Each new row is followed by what is left after taking away its nearest point in the smallest flat space through zero that holds the last named rows.
(in the rows, 128 means zero)

K922 (4 x 15):
[[162 174 129 175 167  37  45 157 160 102 162 183 113  92 116]
 [145  94 179 107  96 122 139 112 197  70 205 165 120  71 109]
 [158 128 127 118 122 111  87 137 109  92 148 167 107 129 115]
 [157 163 105 135 111  80 100 171 156  37 157 214 164  72 105]]
New rows:
[117  90 105 159 128 121 123  65 143 113 154 118 111 120 103]
[114 104  83 162 128 122 124  78 126 110 133 122 126 127 104]
[125  92 125 120 128 119  80 132 116 131 128 137 127 143  65]
[109  97 123 127 128 124 105 133 135 139 120 125 148 132  70]
[113 106 138 135 149 137 128 151 132 123 105  78 169 122 161]
[131 100 144 126 144 130 105 151 124 103 122  98 151 123 153]
[139 105 148 142 112 113 119 144 151 128 130 127 180 135 115]
[142 101 147 138 114 118 111 141 133 136 124 122 168 151 116]
[121 127 128 127 173 136 116 145 132 118 120 115 117 134 121]
[120 122 129 120 163 143 126 144 136 108 124 119 122 129 119]

K525 (4 x 15):
[[128 181  72 160  82  98  92 116 122 124 110 165 108 163 139]
 [169 120 190 141  87 109 161 176  85 109 146 128 136  97 149]
 [151 108 135 148 141 105 120 132 116 126 147 136 148 179  99]
 [135 124 112 163 173 114 119  69 133 153 112 160 100 171 175]]
New rows:
[137 128 113 119 125 135 153 140 120 161 151 109 191 100 191]
[134 133  91 124 126 128 136 135 125 161 152 115 196 127 171]
[168 119 122  85  84 115 127 140  95  95  67 123 106 147 168]
[157  99 118  72 117 127 124 130 111 102  72 111 117 160 144]
[116 155 129 151 191 163 139 109 124  99 140  86 174 126  97]
[127 178 127 168 160 148 139 113 109  94 132 103 159 119 126]
[129 135 100 121  83 155 115 132 123 117 132  92 145 140  79]
[142 122 123 137 109 153 132 108 116 130 126 103 127 136 126]
[135  84 122 164 127 136 179 122 117 124 150 191 104 117  96]
[119  97 105 152 119 146 172 122 128 123 143 186 101 105  90]
[105 110 142 149 135 117 146 121 149  70 125 131  97 111 133]
[105 112 134 150 132 113 138 123 150  68 128 132 103 124 119]

K943 (4 x 15):
[[131 168  96 144 170 109 111 143 142 137  75 122 135 155 118]
 [147 174 122 141 126  98 156 126  96 176  75 125 141 140 116]
 [108 125 112 115 128  83 127 100 142 143 142 109 132 134 128]
 [123 128  99 123 168 135 139 114 138 140 112  85 129  95  80]]
New rows:
[138 116 137 109 110 117 136 119 132 114 102 130 158  96 118]
[136 119 134 112 115 114 124 125 140 106 100 136 158 108 126]
[125 154 124 122 162 118 110 159 169 130 130 128 132 191 126]
[133 136 145 113 136 136 142 145 143 143 149 121 130 157 112]
[136 100 126 143  80 133 126 148 107 191 107 148 157 105 103]
[120  91 111 140 101 129  97 151 139 167 118 146 153 117 110]
[130 125 157 105 129 140 128 145  83 128 148 159 123 174 160]
[121 124 133  99 159 136 131 132  97 135 141 127 124 155 129]
[133 131 142 100 163 148 127 108 126 112 122 145 123 135 131]
[132 134 143  98 155 135 133 101 121 122 123 144 125 137 133]

K2 (4 x 15):
[[ 82 146 169  45 126 145 125 140 145 121  83 142 199 102 149]
 [ 97  90 114  88 111 123 158 112 160 130 174 154 121 158 144]
 [ 81  75 103  78 119 130 162 110  89 126 173 107 140 137 142]
 [108 119 163 101 132  89 120 126 154 126 155 126 106  84 152]]
New rows:
[ 91  85 136  93 123 118 148 172 146  89 131 146  96  93 152]
[119 102 117 131 125 139 143 177 127  91 106 143 101 114 131]
[151 147 166 164 131 140 125 151  95 128 139 149 153  99 139]
[139 129 154 149 123 141 141 143 106 129 160 160 150 118 144]
[115 151 167  89 148  85 146 114 167 123  91  96 160  95 143]
[136 135 124 128 142  98 161 105 149 127 110  95 140 138 125]

K195 (4 x 15):
[[101 156 219 219  56 150 148  88  89 123 117 141 124  80  87]
 [100  58 161 203  63 148 169  95  84  98 173 171 149 121  97]
 [151  83 173 204  64 121 174 107 125  82 148 172 157  64  94]
 [120 131 140 136  37 154 172  61 112 160 132 108 119  71  98]]
New rows:
[122 124 110 112 126 127 129 129  76  71  97 102 144 120 125]
[124 128 111 110 125 127 129 128  78  73  94 100 143 117 125]
[140 151 116 143 127  98 124 113 165 181 155  85 114 135 165]
[135 131 130 171 125  97 127 118 156 162 166 105 123 140 160]
[122 124 183 123 148 163 122 153 155 140 145 154  94 111  85]
[125 111 161 103 146 164 127 149 159 147 153 149  94 115  89]
[111 124 175 143 111 153 161 193 110 139 145 137 106 121 109]
[125 123 148 112 120 147 161 196 126 147 144 127 105 119 118]

K262 (4 x 15):
[[107 108 153 139 136 108  78 141 143 112 143 167 137 102 104]
 [146 176 136 152  86 161  54 115 122 147 135 112 105 134 143]
 [104  98 146 119 105 133  92 145 153  91  87  87 165 134 103]
 [140 114 127 143 147 102 152 136 132 128 179 112 139 125  63]]
New rows:
[121  80 118  79 116 126 120 133 126 102 121 148 167 120 113]
[144 113 109  92 108 138 118 120 112 126 143 142 145 127 122]
[126 155 126 138 115 126 111 149 112 133 135 120 130 110 137]
[121 143 123 131 124 119 130 152 114 127 129 120 137 110 135]
[125 138 131 151 119 143 124 136 111 149 170 176  65 130 100]
[110 116 130 130 110 150 139 144 122 126 123 142  89 143 105]

K661 (4 x 15):
[[172 149 177 128 118  98 167 141 148 148 136  70 128 112 172]
 [126 100  99 130 132  67 118 173 125  95 128 101 161 118 137]
 [143 154 145  95  87 124  94 183 165  90 150 112 100 146 149]
 [136 115  85 160 123 145 114 125 128 119 110  84 139 156 146]]
New rows:
[136 152 115 126 139 117 190 155 157 125 121 106 152 134 147]
[118 152 105 120 139 139 174 146 152 120 121 138 143 141 127]
[139  90 173  99 127 114 164 122 134 102 191 106 134  65 126]
[130  84 133 118 122 159 138 105 131  95 177 104 128  97 121]
[140 141 130 138 145 100 118  89 123 147 125 107 126 110 138]
[131 143 123 127 136 107  98 102 128 131 130 121 117 119 131]

K469 (4 x 15):
[[115 166 156 125 180  71 124 114 100 159 160  63 101 144 181]
 [115 154 136 154 171  79 121  61 112  87 188  72  77 127 144]
 [138 132 136 115 193  59 117 107 122 151 202 144 118 112 176]
 [150 163  91 118 168 103 155  96 118 168 155 135  80 147 152]]
New rows:
[117 154 129 143 145 122 106 159  99 137  93  93 163 165 150]
[131 140 103 148 147 124 109 133 113 113 118 135 154 150 133]
[138 108 152 132  87 105  98 145 165 115 165 123 172 164  87]
[147 132 131 128  99 103 117 133 157 140 163 116 144 182  95]
[162 166 100 141 114 152 145 127 128 131 133  90 125 127  97]
[160 149 119 134 125 134 129 141 131 134 151 105 148 111 110]

K487 (4 x 15):
[[ 59 209  91 174 123 127  93 116  75 114 173 171 135 121 148]
 [ 79 163 110 161 155 195 108 152 132 130 133 139 180 130 111]
 [ 82 219  95 113 184  85  61 171 166 153 109 142 181 133 125]
 [ 86 207  91 139 133 160  74 126 115 154 106 165 140  97 135]]
New rows:
[ 98 109 104  94  90 153 137  98 139 113 144  95 131 153 160]
[ 96 123  99  86  98 144 125 104 148 121 134  97 137 151 160]
[ 88 141 126 146 128 171  92 162  84 121  84 102 125 112 104]
[107 121 138 133 125 121 107 160  87 111  96  90 110 125 110]
[117 106 136 112 158 140  99 132 138  99 125 125 121  87 123]
[115 107 136 116 154 130 102 128 130  93 135 127 116  90 127]
[131 142 159 128  98 169 109  96  99 157 167  96 108  84 140]
[130 142 163 117 125 137 106 120 126 155 170  82 132 104 132]

K6 (4 x 15):
[[110  91 151 130 136 151 109 149 118 101 135 219 155 174 121]
 [152  86 181 129 143 150 120 137 123 167 119 133 121 193 136]
 [ 86 107 177 154 157 139 111 123 129  88 130 173 103 219 119]
 [122  91 204 140 108 118  70 108 115 141 110 134 100 163 125]]
New rows:
[122 135 141 124 129 143 142 107 118 123 115 122 157 109 135]
[119 133 147 127 133 144 141 106 119 121 115 122 152 120 135]
[137 142  87 147 130 167 103 115 180 103 113 119 134 141 127]
[147 129 102 144 120 167  89 115 175 117 108 121 136 138 128]
[128 124 116 111  82 128 119 121 121 136  73 155 128 124 113]
[125 134 109 116 103 133 141 122 129 133  77 139 118 145 115]

K491 (4 x 15):
[[133 101 136 173  60 142 135  81 161 148 179 165 107  73 152]
 [115 116  90 117 111 114 150 155 213 190 180 136 133  75 115]
 [135 155 138 123  55 139 145  83 205 138 164 129 146 108 125]
 [123  79 115 132 112 203 136  89 168 124 143 152 146 117 136]]
New rows:
[148 140 123  97  91 112 129  78 128 143 179 126 167 110 100]
[143 118 115 101 130 115 121  99  90 138 161 129 159 119 103]
[116 130 103 107 140 154 145 130 137 142 123 128 106 144 118]
[121 139 116 120 125 140 142 121 124 139 126 130  95 140 124]
[109 112  81 118 145 137 103 128 129 177 126 155  99 162 150]
[117 140  99 117 121 128 103 110 131 165 123 147 102 172 150]

K383 (4 x 15):
[[141 144  91 110 148 124 124 152 160 100 136 151 104 156 108]
 [124 123 117 149 162 112  95 124 151 150 117 108 166 111 172]
 [134  96 151 121 114 120 122 112 149 153 105 138 132 175 111]
 [ 88 103  99 158  78  82 182 135 117 103 161 143 141 154 151]]
New rows:
[ 92 159 127  79 145 147 189 147 118 145 121 162 140 115 162]
[ 97 148 134  77 150 144 177 141 132 159 108 163 146 130 160]
[ 87 166 167 123 118  94 112 112 148 110 118 113 116 160 170]
[ 93 177 170 115 120 106 113 115 140 104 120 114 104 151 159]
[115 139 128 132  90 137  99 134 160 153 119 131 100 137 127]
[109 146 122 138  90 137 104 137 150 147 127 127 102 122 136]

K897 (4 x 15):
[[158 168 168 139 132 171 156 112  69 119 128 150  93  92 136]
 [ 87 117 115 134 114 115 132 129 117 117 124 139 112 131 159]
 [136  94  96  92 174 130 127 111 166 123  79 104 152  92 145]
 [139 142 118 185 156 126 113  99 155 113 106 132  77 131 134]]
New rows:
[167 166 163 101 147 155  97 114 106 104 135 101 116 170 121]
[130 143 141  93 141 137  96 117 113  97 125 101 118 173 146]
[102  85 138 123 134 104 138 165 130 116 144 131 126 112 158]
[135 103 151 138 146 115 134 158 136 120 147 129 119 112 136]
[152 123 106 105  84 107 104 156 150 112  85 145 171  96 153]
[163 145 121 135  79 113 102 151 140 110  96 155 146 105 145]
[170  95 111 108 156 169 133 113 137 141 121 161  99 158  94]
[140  87 107 104 136 159 137 122 123 138 128 169  98 165 110]
[149  93 153 129 127 123 143  96  87 130 144 159  88 146  93]
[139  73 134 114 135 113 138  97 108 130 132 148 104 144  99]
[158 129 106 117 106 139 160 102 152 121 123 112  88 127  99]
[139 122 104 107  92 133 164 111 143 122 130 115  95 131 107]

K598 (4 x 15):
[[179 117 140 148 109 135 113 115 135 142 105 128 101 154 101]
 [123 113 126 107  99 110 127 113 153 148 102 163  96 154 161]
 [145 163 118 114 108 139 102 146 122 129  95  72 168 145 139]
 [128 179 147  83 121 113 100 125 180 146 119 129 131 112 144]]
New rows:
[111 125 150 152 117 107 144 126 137 105 133 139 105 166 164]
[122 145 157 155 127 114 134 132 137 101 139 119 120 153 147]
[ 91 121  94 112 139 142  97 111 160 138 151 111 145 159 135]
[106 112 100 127 143 146  98 106 157 138 155 115 134 159 116]
[124 109 119 106 164  91 125 158 128 104 153 123  89  86 132]
[146 109 114 109 143  97 113 159 124 110 126 105  91 111 134]

K7 (4 x 15):
[[105 114 122 104 145 127 149 130 122 117 176 136 170  97 118]
 [ 88 129 180 134 121 117 146 138 116 105 179 110 124 111 149]
 [121 144 168 170 131 146 114 123 155  88 175 103 121 100  93]
 [119  89 140 145 116  88 104 113 155 130 126  75 126  83  91]]
New rows:
[127 103  65 117 131 107 157  87 142 135 130 130 123  65 107]
[126 137  98 137 122 126 161  98 131 122 132 137  90  97 138]
[134 107  94 120 187 101 123 120 138 134 118 180 117 110 106]
[121 119 131 137 175  98 125 126 133 123 128 167  93 117 126]
[131  86  65 126 191  65 120 163 116 174 121 121 121 122 115]
[128 125 104 156 190  97 121 171 117 143 150 125  98 137 124]
[ 87 106 186 100 129 156 131 153 111 111 105 127 125 136 144]
[107 103 160 103 137 164 117 144 128 114  92 129 135 129 114]
[104 136 133 129 118 121  91 121 106 141 124 131 139 155 139]
[106 135 129 131 124 126  88 118 113 135 133 130 148 145 125]

K666 (4 x 15):
[[164  81 132 142 151 108  86 212 140 157 106  84 173 109 167]
 [150  81 159 108 177 183 127 151 180 150  86 108 173 108 143]
 [133 111 160 118 148 173  83 133 196 137  45  83 199  76 134]
 [167 101 184 153 177 133 104 159 140 149 128 122 152 190 201]]
New rows:
[144 103 131 151  95 112  82  95 103 159 120 120 158 152 114]
[144  89 124 134 106 131 110  94 106 163 128 130 149 146 100]
[130 143 151 144 143 132 129  81 133 120 146 159 147 104 128]
[139 128 137 145 143 118 127 111 125 128 152 150 149  94 130]
[143 145 132 152 142 150 138  99 100 170  65 166 155 165 106]
[146 136 110 152 133 131 138 124  87 174  74 159 151 149  99]

K706 (4 x 15):
[[155 152 173 115 151 162 113 107 193 129 137  88 130 128 161]
 [ 78 153 146 121 133 100 107 181 164 137 115 142 103 176 136]
 [119 149 147 150 122 103 154 103 148 125 159 151  95 154 142]
 [134 127 108 138 123  93 103 148 129  89 144 144 119 131 131]]
New rows:
[149 132 155 136 110 139 152 166 132  93 145 110 107  85 120]
[132 133 158 134 108 139 160 172 127 109 136 115 104  94 115]
[134 128 163  89 158 140 130 143 160 164 117 112 131  87  96]
[135 125 145 109 145 106 136 138 144 140 139 139 116  91  93]
[162 110 109 106 128 102 109 155  84  95 129 159 133 162 117]
[161 123 142 100 137 130 129 130 107 124 127 143 131 168 128]
[134 162 153  96 145 100 135 108 129 168 162  94  92 169 147]
[145 139 121  92 140  99 119 123  96 153 151  94 111 146 131]

K671 (4 x 15):
[[126 121 110 109 100 112 116  96  94 125 150 121 174 120 169]
 [118 152 124 137 132 125 106 136 153 157 112 138 141 141 110]
 [142 174 122 127 148  94 115  63 105 121 110 126 146 149 135]
 [141 167 100 155 157 172  68 110 104 111 145 129 112 161 167]]
New rows:
[127  78 120 127 102  80 155 120 129 121 187 144 123 126 164]
[128 114 119 147 129  88 132 122 150 134 166 153 108 150 143]
[115 132 169 129 110 133 111 124 148 157 115 143  71 133 118]
[117 127 161 119  98 126 109 106 127 150 127 138  89 128 140]
[109 129 105 121  91 129 104 110 111 142 116 131  67 132 127]
[107 125 108 116  86 120 112 109 114 146 113 131  73 128 122]
[131 133 140 159 132 134 119 118 137 113 105 157 125 154 155]
[126 116 144 149 118 126 133 125 139 116 108 155 134 142 153]
[124 130 143  91 124 105 135 101 128 182 110 130 191 191 131]
[135 108 149 103 139 146 146 128 122 151 126 125 140 187 138]

K871 (4 x 15):
[[138 141 155 136 152 150 114 114 124 110 135 135 108 100  99]
 [129 139 139  90 123 118 142  89 116  79 104 179 103 131  90]
 [106 152  96 152 118 100 121  66  97  98  88 114  93 135 117]
 [100 193 162  82  96 105 104 140 140 106 106 141 126 154 129]]
New rows:
[110 137 164 148  93  94  97  93 120 169 161 137 167  87 127]
[115 122 155 139  91  91 112  84 116 163 157 153 167  91 122]
[138 118 107  99 105  85 110 132 100 123 169 146 130 170 110]
[142 124 117 122 122 101  95 132  99 128 179 129 123 151 105]
[ 92 129 143 110 117 115 113 161 171 152 100 166 112  95  89]
[ 92 112 117 136 121 112 118 148 161 161  98 149 110  93  96]
[128 115  95 120  89 131 139 101 145 147 104 102 152  96 163]
[134 129 124 109 100 145 130 102 149 133 110 117 144  82 143]
[112  96 117 103 164  91  95 117 142 134 108 155 118  96 153]
[110 103 122 107 165  93  88 123 145 138 111 148 119  94 156]
[161 133  95 169 121 159 152 165 150 167 139 130 171 113 104]
[146 164 100 153 108 142 145 140 141 139 115 142 153 123  91]

K399 (4 x 15):
[[181  84 148 103  92 149 119 107 101 128 188 146  77 133 112]
 [122  74 159 102 121 127  98 138 108 162 200 136  75  75 163]
 [ 96 110 116  97 130 126 104 168  99  97 217  97  43 123  92]
 [139 103  81  42 119 101 120 149 126 114 210 120 152 117 131]]
New rows:
[144 157 151 173 117 105  85 192 165 140 147 101 152 117 143]
[170 152 151 167 103 114  89 179 159 132 154 108 147 133 128]
[102 165 142 125 136 103 187 117 113  71 131 153  96 104  85]
[115 149 150 115 132  99 185 107 118  95 132 168 119  85 114]
[119 149 127 129 156  72 137 172  79 120 114  88 139 170 105]
[147 123 152 128 141  81 133 151  75 146 120 110 137 154 128]
[111 145  74 107 103 137 144 116 122 119 178 159  84 108 132]
[110 157  84 133 108 140 151 106 132 130 137 166 104 109 143]
[118  90 114  97 128 143 147 122 118 137  91 179 108 139 148]
[103  99 104  97 135 139 147 133 118 126  93 168 103 143 138]
